Each cloud of rows lies close to a flat space through zero, with a little noise off it, and is much wider in some directions of that space than in others. After each cloud: how many dimensions does that space have?

[[-3.67  4.44  2.01  0.17 -5.40  2.95 -2.47  1.59 -5.06  6.89  0.67 -0.48
  -6.84  2.09 -5.89]
 [-4.60  3.78  5.88  0.55 -2.85 -1.54  3.37  3.95 -3.81  6.48 -2.74 -0.37
   1.39  1.76  5.20]
 [ 4.28 -4.01 -2.95 -1.52  4.74 -2.61  2.74 -2.63 -4.36 -2.64 -3.55  4.39
   6.50  5.36  1.68]
 [-1.98  3.29  6.09 -2.27  1.73  0.25  2.96 -5.34 -2.26  4.53 -2.42  0.64
   1.81  5.25 -1.40]
 [-4.38  6.72  4.86  0.26 -6.68  3.88 -2.82  7.87  3.59  0.16 -2.88  1.16
  -2.42 -8.99  1.37]
 [-2.32  0.32 -2.14  3.21 -4.82 -5.59 -0.61  1.69 -2.36  2.63  1.47 -1.67
  -2.09  2.88  0.13]
 [ 0.67 -2.04  0.33 -2.08  5.84  0.05  7.51 -2.66  2.79 -5.37 -2.31 -4.06
   4.01  2.62  4.66]
 [ 1.27  1.66 -3.38  4.08  0.93  1.41  2.54  2.18  0.10  1.26 -4.74 -0.23
  -1.64 -2.46  4.42]
 [-2.53  2.74 -0.47 -0.51 -3.27 -6.86 -2.06 -2.67 -1.05 -3.00  1.82 -0.32
  -1.80  2.03 -3.86]
 [-1.88  4.15  3.70 -0.77  0.81  7.91  4.07  0.67 -4.06  7.11 -3.72 -1.43
  -3.75  2.08 -0.31]
 [-4.07  4.45 -0.05  8.57 -8.40 -0.23  1.98  6.76  3.63  8.05 -4.87 -3.57
  -3.83 -2.13  5.31]
 [ 0.20 -2.96 -0.75  1.39 -0.02  4.52  2.87  2.67  5.95 -0.79  0.55 -4.48
  -0.22 -1.84  3.36]
 [-0.77  2.50  4.42 -5.43  0.55 -0.79 -0.95 -4.39 -1.71  0.69  1.85  0.39
  -2.96  1.38 -1.64]
 [-6.07  3.87  4.93  6.97 -3.27 -0.02  4.62  3.19  4.11  7.29 -4.01 -4.44
   2.63 -0.02  5.41]
 [-2.12  0.54  2.63 -2.96  0.70 -1.17  1.77  1.13 -2.92 -0.70  2.35 -2.32
  -0.76  0.77  2.20]
 [-1.70  4.75 -0.58  0.24 -8.09 -5.97 -3.68 -4.92 -1.14  4.06  1.21  0.46
  -8.90  4.98 -6.28]
 [-3.26  2.40  6.11 -2.23  0.27 -2.01  0.10 -3.35  0.72 -0.88  0.04  0.74
   4.57  2.35 -3.41]
 [-0.43  0.94  3.52 -0.52  2.03 -1.43  1.61 -3.91  2.19  2.98  0.13 -1.52
   0.09  0.61  2.20]
 [-1.75 -0.18  0.13 -1.46 -7.38 -6.58 -0.68  1.69 -1.45 -0.64  0.47  0.98
  -0.28  4.94  0.25]]
 | 10

[[ 0.08 -1.36  3.68  0.85  2.25  0.94  2.61  0.43  0.66  1.97 -1.79 -2.07
   1.11  0.37  2.14]
 [-2.89 -2.94  1.54  0.86  3.58  5.12  3.65 -0.26  0.75 -0.19 -2.14 -0.42
  -0.08 -1.35 -0.35]
 [-0.96 -1.18  0.68  0.88  0.54 -1.14  2.57  1.32 -0.81 -0.07 -1.15 -0.88
   0.23 -2.30 -0.44]
 [-0.03 -1.91  0.59  1.63  0.81  2.02 -0.52 -1.04  2.20 -1.73  0.74  1.12
  -0.07 -0.98 -0.29]
 [ 8.06 -2.68  3.21  3.63  0.60 -3.03 -3.44 -2.68  2.38 -0.32  5.70 -0.61
   1.13  2.15  0.30]
 [ 3.31  3.66 -1.43  0.65 -5.34 -5.22 -8.46 -1.04  1.97 -2.54  4.01  2.86
   0.76  1.97  2.62]
 [-2.63  0.42  3.72  0.87  0.33  0.83  0.73  1.55  2.99  1.10 -3.43 -0.41
   1.75 -0.20  5.20]
 [-0.04 -3.28 -0.56  0.99  2.25  0.48  3.47 -0.75 -2.46 -1.09  0.71 -0.95
  -0.81 -2.22 -4.32]
 [ 1.27 -4.56  1.23  2.02  3.26  0.63  4.85  0.09 -0.94  0.46  0.40 -1.71
  -0.41 -2.57 -3.56]
 [-1.76  1.17 -1.15 -0.53 -0.78 -0.75 -2.72 -1.69 -2.01 -2.52  1.03  0.73
   0.13  1.71  0.07]
 [ 0.45  3.30 -3.53 -2.45 -2.82 -3.55 -2.70 -0.32 -3.67 -0.70  1.55  0.28
  -0.63  2.02 -1.60]
 [ 4.25  0.08  3.09  3.03 -2.04 -4.56 -3.31  0.52  3.31 -0.09  2.14  0.26
   1.79 -0.11  3.25]
 [ 5.99  0.05  1.49  1.84 -1.83 -3.41 -4.19 -1.15  2.08 -0.07  3.99  0.33
   0.76  2.02  1.29]
 [-1.04 -0.04 -1.02  0.25 -1.46 -1.66  2.09  2.89  0.51  0.08 -1.87  0.46
  -0.22 -4.25 -0.73]
 [-4.47  1.01  0.60 -0.87 -0.16 -0.09  2.64  2.19 -0.90  0.58 -4.03 -0.75
   0.71 -1.81  1.69]
 [ 1.08  4.82 -2.58 -2.09 -4.32 -0.23 -6.34 -0.33  2.30 -0.14  0.90  3.07
  -0.56  2.89  2.50]
 [ 0.28 -2.02  1.90  1.43  1.73 -0.73  2.44  0.28 -0.49  0.32 -0.39 -1.44
   0.62 -0.79 -0.18]
 [ 9.03 -2.52  3.08  2.49  1.16 -2.61 -1.60 -1.89  1.22  2.22  4.90 -1.72
   0.54  3.18 -0.24]
 [-2.29 -4.49  0.18 -0.01  6.02  6.34  5.09 -2.52 -2.57 -0.42 -0.18 -1.73
  -1.19  0.29 -4.23]]
 | 6

[[ 4.56 -1.64 -3.36  3.05 -2.12 -4.67 -2.33  0.23 -5.73 -2.71 -4.02  0.62
  -3.77  1.69 -0.93]
 [-6.29  1.23 -0.05 -0.90  0.56 -0.03  4.37 -3.54  4.78  1.90  1.55  2.00
   1.29 -0.63  3.11]
 [-0.36 -3.20  2.55  0.38  0.27  1.76 -1.22 -4.78  3.57 -1.26  0.64  1.57
  -0.69 -0.46 -2.05]
 [ 3.37  0.59  2.03 -2.98 -1.60 -2.25 -0.61  1.89 -0.93 -1.52  3.66 -8.80
   1.48 -5.31 -0.28]
 [-3.27  0.48  1.73 -2.16  0.82  0.59  2.94 -0.99  0.64  4.00  2.06  5.56
   3.15  3.94  1.24]
 [ 4.17 -2.08  5.56 -1.18  0.89  0.70 -3.01  2.18 -6.24  2.84  1.58  4.13
   2.07  6.07 -3.88]
 [ 0.33  0.91  2.15  2.88 -0.81 -3.09  0.05  3.75 -2.90 -2.14  2.03 -5.46
   1.54 -1.87  3.07]
 [ 0.00 -0.95  0.11  2.02  1.44 -1.65 -1.31 -0.09 -1.80 -1.38 -1.15 -1.36
  -2.02  0.55  0.72]
 [ 2.16 -2.77 -2.46  1.98 -3.22 -0.33 -0.97 -1.56  2.10 -2.85 -1.39  3.08
  -0.24  0.10 -1.02]
 [ 2.31  1.40  1.93  2.05 -3.03 -2.63 -1.01  4.79 -3.44  2.80 -0.51 -6.86
   2.78 -2.34 -0.23]
 [ 0.23 -2.03  3.27 -1.66  5.71  1.74 -2.32  2.80  5.10  3.37 -0.85 -4.36
   5.34  2.75  1.84]
 [ 1.46  1.29  8.36  1.48  4.61  2.06  0.60  0.30 -1.51 -3.58 -0.48  0.59
   2.08  2.04  2.12]
 [ 1.36 -2.32 -5.78 -0.73 -3.11 -0.47 -0.48 -2.95  2.75 -2.23 -0.93  3.62
  -2.29 -0.36 -1.71]
 [ 4.50  1.62 -0.24 -0.32 -0.28  1.69 -3.26  6.85 -3.75  0.46 -0.61 -4.73
   0.70 -1.16 -2.15]
 [-5.03 -1.31 -0.02  2.54  2.08  1.70 -0.19 -1.21  3.59  2.04 -0.29  0.98
  -0.08  0.69  1.27]
 [ 2.28  1.20  0.32 -4.47  1.77  2.55 -0.57  0.91 -0.09  1.58  0.14 -0.17
   0.46  0.53 -1.99]
 [ 3.13  2.38 -0.98 -3.69 -0.29 -4.57  1.97  4.12 -3.59 -0.73  1.54 -3.24
   2.54  0.62  3.23]
 [ 2.98  0.06 -3.53 -4.47 -4.80  0.86 -0.37 -0.44 -0.26  3.74  0.82  2.79
   0.47 -0.43 -5.43]
 [-0.45  3.70  1.32 -0.06  4.79 -3.24  3.11  0.09  0.10  1.76 -5.93 -4.99
   1.03  0.65  4.83]]
 | 10

[[-1.27 -0.41  0.58 -1.37  2.60 -0.48  1.14 -4.18 -2.52 -2.74 -1.34 -1.78
   1.62 -1.04 -4.08]
 [-1.06  3.28 -0.33  0.26  2.36  1.69 -2.31  9.15 -5.20 -4.18 -1.50  3.40
   1.73  2.80 -2.58]
 [-2.13  1.01 -0.96 -0.37 -0.82  1.54  0.34 -2.03  3.09  2.05  0.02 -1.34
   0.79 -4.08  3.17]
 [-0.87  0.73  0.55  0.65 -1.84  1.61  1.93 -3.37 -1.02  0.19  1.99 -1.57
  -5.14  0.06 -0.38]
 [ 4.43  0.13 -1.53  2.24 -0.35  1.20  2.23  0.80 -3.67 -0.67 -0.23  1.20
  -1.45  4.97 -1.64]
 [ 2.89 -3.15  2.41  0.78 -2.62 -1.44  2.11  2.61  3.44  4.25  0.18  0.48
  -0.54 -1.67 -0.53]
 [-0.11 -3.10  2.72 -0.03 -3.52  2.57  2.35  1.25 -1.85  5.60 -6.62  0.78
   2.86 -1.73 -2.51]
 [ 0.34 -5.11  0.62 -1.90 -2.64  1.66  1.70  4.04 -1.30  1.38 -6.21  1.62
  -1.70  3.67  7.96]
 [-2.04  0.19 -0.77 -1.04 -1.86  2.17  1.09  1.13 -6.10  2.55 -2.70  3.35
   0.89  7.75  0.02]
 [-1.06  1.67 -0.55  0.66  0.10  4.34 -0.44  0.21 -0.28 -2.96 -0.49  1.96
   1.04  3.36 -2.09]
 [-3.87 -1.27  2.55 -5.31 -1.15 -7.28  3.06 -3.37 -0.75 -1.67 -0.70  1.17
   1.91 -1.84  1.40]
 [-0.28  0.31 -2.68 -0.04 -1.46 -0.96 -2.50  5.51 -0.95 -3.37 -1.79  1.26
   1.23  0.54 -3.74]
 [ 0.35  2.03  3.86 -1.36 -1.58 -6.03  2.57  2.08  1.46  4.13 -0.49  4.35
   8.33 -5.08 -1.10]
 [ 5.60 -1.17 -1.67  3.34 -5.50 -1.07  2.94 -1.24  3.10  3.81 -3.61 -0.03
   3.01 -5.97 -1.08]
 [ 0.49  0.23 -2.63  0.55 -0.62  1.86  0.03  2.21  2.15 -1.19 -0.57 -0.41
   0.30 -1.04  0.86]
 [ 0.65 -0.20 -2.25  0.48 -1.58  0.90  2.30  2.28 -1.85  0.24  0.97  0.23
  -2.69  3.30  0.18]
 [-3.20  3.44  2.99 -0.23  3.05  2.94 -0.39 -2.68 -0.02 -3.25  3.64  0.32
  -1.36  0.64 -2.06]
 [ 2.55 -2.29  1.14  1.41 -1.66  1.24  1.12  0.71  0.42  1.52 -1.59  0.25
  -1.67  0.43  2.17]
 [ 1.60  3.10 -2.40  1.58  0.96 -0.98 -2.77 -3.05 -3.20 -4.06  1.80  1.22
  -0.98  3.97 -1.20]]
 | 12

[[-0.90  1.66  0.34 -1.37  0.59  1.02  2.75  3.82  0.39 -0.08  0.10 -4.14
   1.49  1.03 -1.12]
 [ 0.30  0.28  1.20  3.30 -0.08 -0.33 -2.10 -2.48 -2.02  0.69  0.46 -0.40
  -1.12  1.07 -1.94]
 [-4.00  0.92 -1.34  0.25 -0.10  1.12  0.31  4.32 -1.87 -1.25 -2.43 -6.41
   4.64  0.34  0.27]
 [ 0.38  2.33 -0.87 -0.24  1.79 -0.95  3.27  1.16  3.72 -0.08 -3.16 -1.45
   1.90  0.16  0.80]
 [-0.61  0.12  1.28 -1.07 -0.99  0.06 -0.11 -0.78  1.45  0.70  1.63 -1.36
   0.27  0.22 -1.72]
 [ 1.57  0.39 -1.64  4.21  1.55 -1.36 -2.03 -3.41  1.06 -1.11 -3.13  2.30
   0.60 -0.28  1.62]
 [-2.45 -1.62  1.84 -3.31 -2.51  0.16  0.57  1.08 -2.63  2.53  2.40 -0.42
  -1.82 -0.51 -1.38]
 [-1.09 -3.70 -3.48  1.87 -0.71 -0.50 -4.66 -2.17 -4.07 -1.58 -2.32  6.21
  -0.23 -2.83  5.18]
 [ 4.39  5.50 -0.71  3.47  4.39 -1.92  4.33 -1.20  8.11 -1.13 -4.98 -1.66
   2.12  2.00 -0.31]
 [-1.53 -1.49 -1.08  1.55 -0.54  0.78 -2.75  0.80 -4.85 -0.92 -0.11  0.24
   0.00 -0.38  1.37]
 [ 1.25  3.99 -1.03 -0.49  2.76 -1.18  5.16  1.83  6.96 -0.45 -4.09 -2.94
   3.26  0.90  0.43]
 [ 1.04  3.95  0.45 -1.70  1.95 -0.52  5.85  3.02  5.71  0.53 -2.19 -4.03
   2.09  1.40 -1.13]
 [ 2.47  3.79 -0.80  0.62  2.91 -1.36  4.12  0.42  6.43 -0.59 -3.63 -1.33
   2.08  0.94  0.34]
 [-0.24 -2.08 -1.84  2.46 -0.03  1.36 -4.05  0.06 -4.99 -2.24  0.11  2.11
  -0.31 -0.58  2.32]
 [-1.37 -3.75 -0.19  3.45 -2.39 -0.25 -6.92 -4.92 -5.83  0.01  1.30  3.94
  -2.20 -1.17  0.34]
 [ 0.87 -0.34  3.98 -0.26 -1.60  1.91 -2.11 -1.17 -0.58  0.48  6.79 -2.75
  -1.82  1.99 -5.31]
 [ 3.83  0.93 -1.08  3.82  2.60 -1.43 -0.24 -2.85  0.72 -0.55 -2.29  4.40
  -1.86  0.40  1.50]
 [ 2.80  0.96 -1.89  0.84  2.37  0.37  0.81  0.83  1.75 -2.18 -1.27  2.05
   0.40  0.00  2.42]
 [-0.58  0.91  0.71 -0.26 -0.01 -0.98  1.82  0.10  0.75  1.56 -1.21 -0.88
  -0.12  0.40 -0.98]]
 | 6

[[ 5.92 -2.67 -1.50  2.34  0.13 -0.56 -0.71  0.86 -0.33  0.99  0.36 -0.58
  -0.54 -1.24  0.00]
 [ 2.40  0.21 -3.41 -1.85  0.09 -1.11  2.69  0.15 -0.64  0.90 -0.81 -0.86
   2.31  3.36  1.96]
 [ 0.83  2.59  4.18  1.07  1.00  1.54 -3.15 -0.72 -2.88 -2.58 -0.67 -0.32
  -1.98 -0.33 -0.46]
 [ 0.02  3.39 -2.40 -3.05 -2.06 -0.39 -2.51  1.88  2.75  0.14 -0.76  0.68
  -0.14  0.66 -0.75]
 [-0.93 -0.48  0.51  2.29  0.83 -1.90  3.61  0.09 -2.93  0.06  1.03  1.44
   0.49  2.24  1.03]
 [ 0.08  1.29  2.65  1.01 -2.08  0.77 -0.22  0.67 -0.51  0.82 -0.93 -1.13
  -0.81  0.83  1.58]
 [ 3.83  1.31  2.22 -0.84  0.18 -0.85  0.03 -0.08  2.54 -1.46 -3.29 -2.54
  -0.40 -1.32 -1.98]
 [-0.25 -0.74  1.71 -2.04  2.04 -0.65  0.52  3.17 -0.19 -1.23 -0.51  2.37
  -0.88  3.26  1.58]
 [-1.57  1.43 -1.93  1.41  0.73  0.45  1.73  1.95  0.56  0.25 -0.53 -1.72
  -0.45 -0.06  1.07]
 [-0.70 -0.04  0.18  2.48 -1.51  1.92  1.33 -1.63 -0.86 -0.04  1.15 -0.41
   0.69  0.61  1.82]
 [ 3.69  1.22 -1.81  1.35  0.58 -0.12  1.42 -0.16 -0.15 -1.50  0.24  0.34
   1.41  0.72  0.51]
 [-2.44  1.60  1.40  0.56  1.63  0.10  1.15 -0.71 -1.25  2.87  1.47  0.61
   0.62 -1.47  1.91]
 [ 3.20  1.39 -1.84  0.20 -1.68 -1.40 -1.28  0.55  0.18 -0.29 -2.10  0.26
  -3.84  1.11  0.42]
 [ 0.83  2.46  2.19  4.02 -1.32 -0.32 -2.03  2.37 -1.30  1.58  0.97  2.23
   0.24 -2.24  1.66]
 [ 1.05  0.88  0.80  3.92  0.76  0.62  0.76 -2.31 -0.01 -2.56 -2.60  0.87
   0.68 -1.50  3.97]
 [-0.87 -1.64 -3.71  1.17 -0.73  1.84  3.07 -1.97  1.60 -2.30  2.21 -0.14
   2.10  1.26  0.28]
 [ 0.78 -3.02 -3.40 -1.66  4.41 -0.63  0.78 -0.62 -1.85  0.38 -0.01 -0.77
   3.00 -0.07  0.19]
 [-1.15 -3.28  0.50 -1.09 -1.22 -4.43 -1.34  2.32 -0.51 -0.49 -1.41  2.82
   0.79  0.48 -2.17]
 [-1.03  2.54  0.79  0.23 -2.60  0.20 -0.75 -0.62  0.27  0.56 -1.44 -1.17
   1.26 -0.37  1.17]]
 | 13

[[-2.56 -0.34 -1.99 -2.15 -1.84  2.58  0.53 -1.42  3.31 -3.20 -0.44 -1.37
   7.33  0.21  3.90]
 [ 1.60 -1.39 -6.45  3.40 -0.14 -1.56 -0.26 -1.15  0.41  0.26 -1.60 -3.64
  -0.71  2.00 -1.63]
 [-1.48  1.23  4.45  0.46  7.18 -0.79  3.64  1.36 -5.19  0.26 -1.38 -3.14
  -2.56 -3.80  2.74]
 [-1.67 -2.87  0.77 -2.86 -3.29  4.04  0.23 -0.94 -0.25 -1.56  1.53  6.92
   0.29  0.78 -1.96]
 [ 0.75 -1.08 -2.49 -0.22  0.55 -4.31  1.42  3.47 -0.53 -2.09  4.02 -1.92
   1.11  2.50  1.66]
 [-0.09  2.29  0.38  4.76  3.36 -1.42 -0.03  1.51 -0.02 -0.90 -0.98 -5.74
  -0.57 -0.16 -0.40]
 [ 1.39  0.69 -4.37 -3.10  2.45 -1.35 -2.75  0.40  4.65  0.26  3.55  0.72
   1.04  2.51  0.13]
 [-4.21 -2.71  2.14 -4.56 -1.43  5.04  1.83  0.86 -0.85 -4.86  0.47 -0.59
   1.40  0.15  0.98]
 [-1.05  4.21  4.05 -3.78  4.74  2.19  2.68 -2.89  1.88  0.82 -5.14  0.92
   0.44  2.74  4.44]
 [-3.54  1.62  2.13 -4.28  4.43  3.29 -0.02  0.11  1.65 -0.62  4.12  3.31
   2.57 -2.08  1.16]
 [ 2.37  1.50  4.51  6.46  3.45 -1.87 -2.73  1.69 -3.46 -0.12 -2.88 -3.38
  -4.42 -4.59 -0.39]
 [ 0.33  2.95 -0.37  4.24  2.67  1.58 -2.22 -1.54  1.10 -1.22 -1.88 -1.18
  -1.18  1.32 -0.64]
 [ 3.81  2.50  1.21  5.75 -1.32  0.13 -5.97 -0.66 -2.76 -1.08 -3.75 -4.27
  -6.99 -0.90 -2.34]
 [ 3.55 -0.63 -2.90 -6.81  0.03 -4.45 -1.19 -0.09  2.82  3.77  4.67  7.92
   0.09  2.59  1.19]
 [ 1.86 -1.10 -0.28  3.85  2.39 -1.75 -1.64  1.95  1.58 -2.66 -0.75 -0.40
   0.12  1.04 -0.24]
 [-1.94 -0.52  2.62 -1.04  0.43  4.09  0.07 -0.94 -2.32 -1.85  0.69  3.72
  -1.47 -0.80 -0.80]
 [ 1.50  1.72  3.47 -0.15 -1.28 -0.69 -1.22 -1.13  0.89  3.45 -1.03  5.19
  -0.45 -1.57 -0.20]
 [-4.05 -0.27 -1.81  3.95  0.86  4.73 -1.34  0.20  5.09 -2.47  0.36 -3.32
   2.56  0.48 -5.26]
 [-6.75  3.33  2.61 -0.31  0.44  7.13  3.65 -3.88 -2.31  1.11  0.41  1.19
   2.54 -3.05 -1.01]]
 | 11
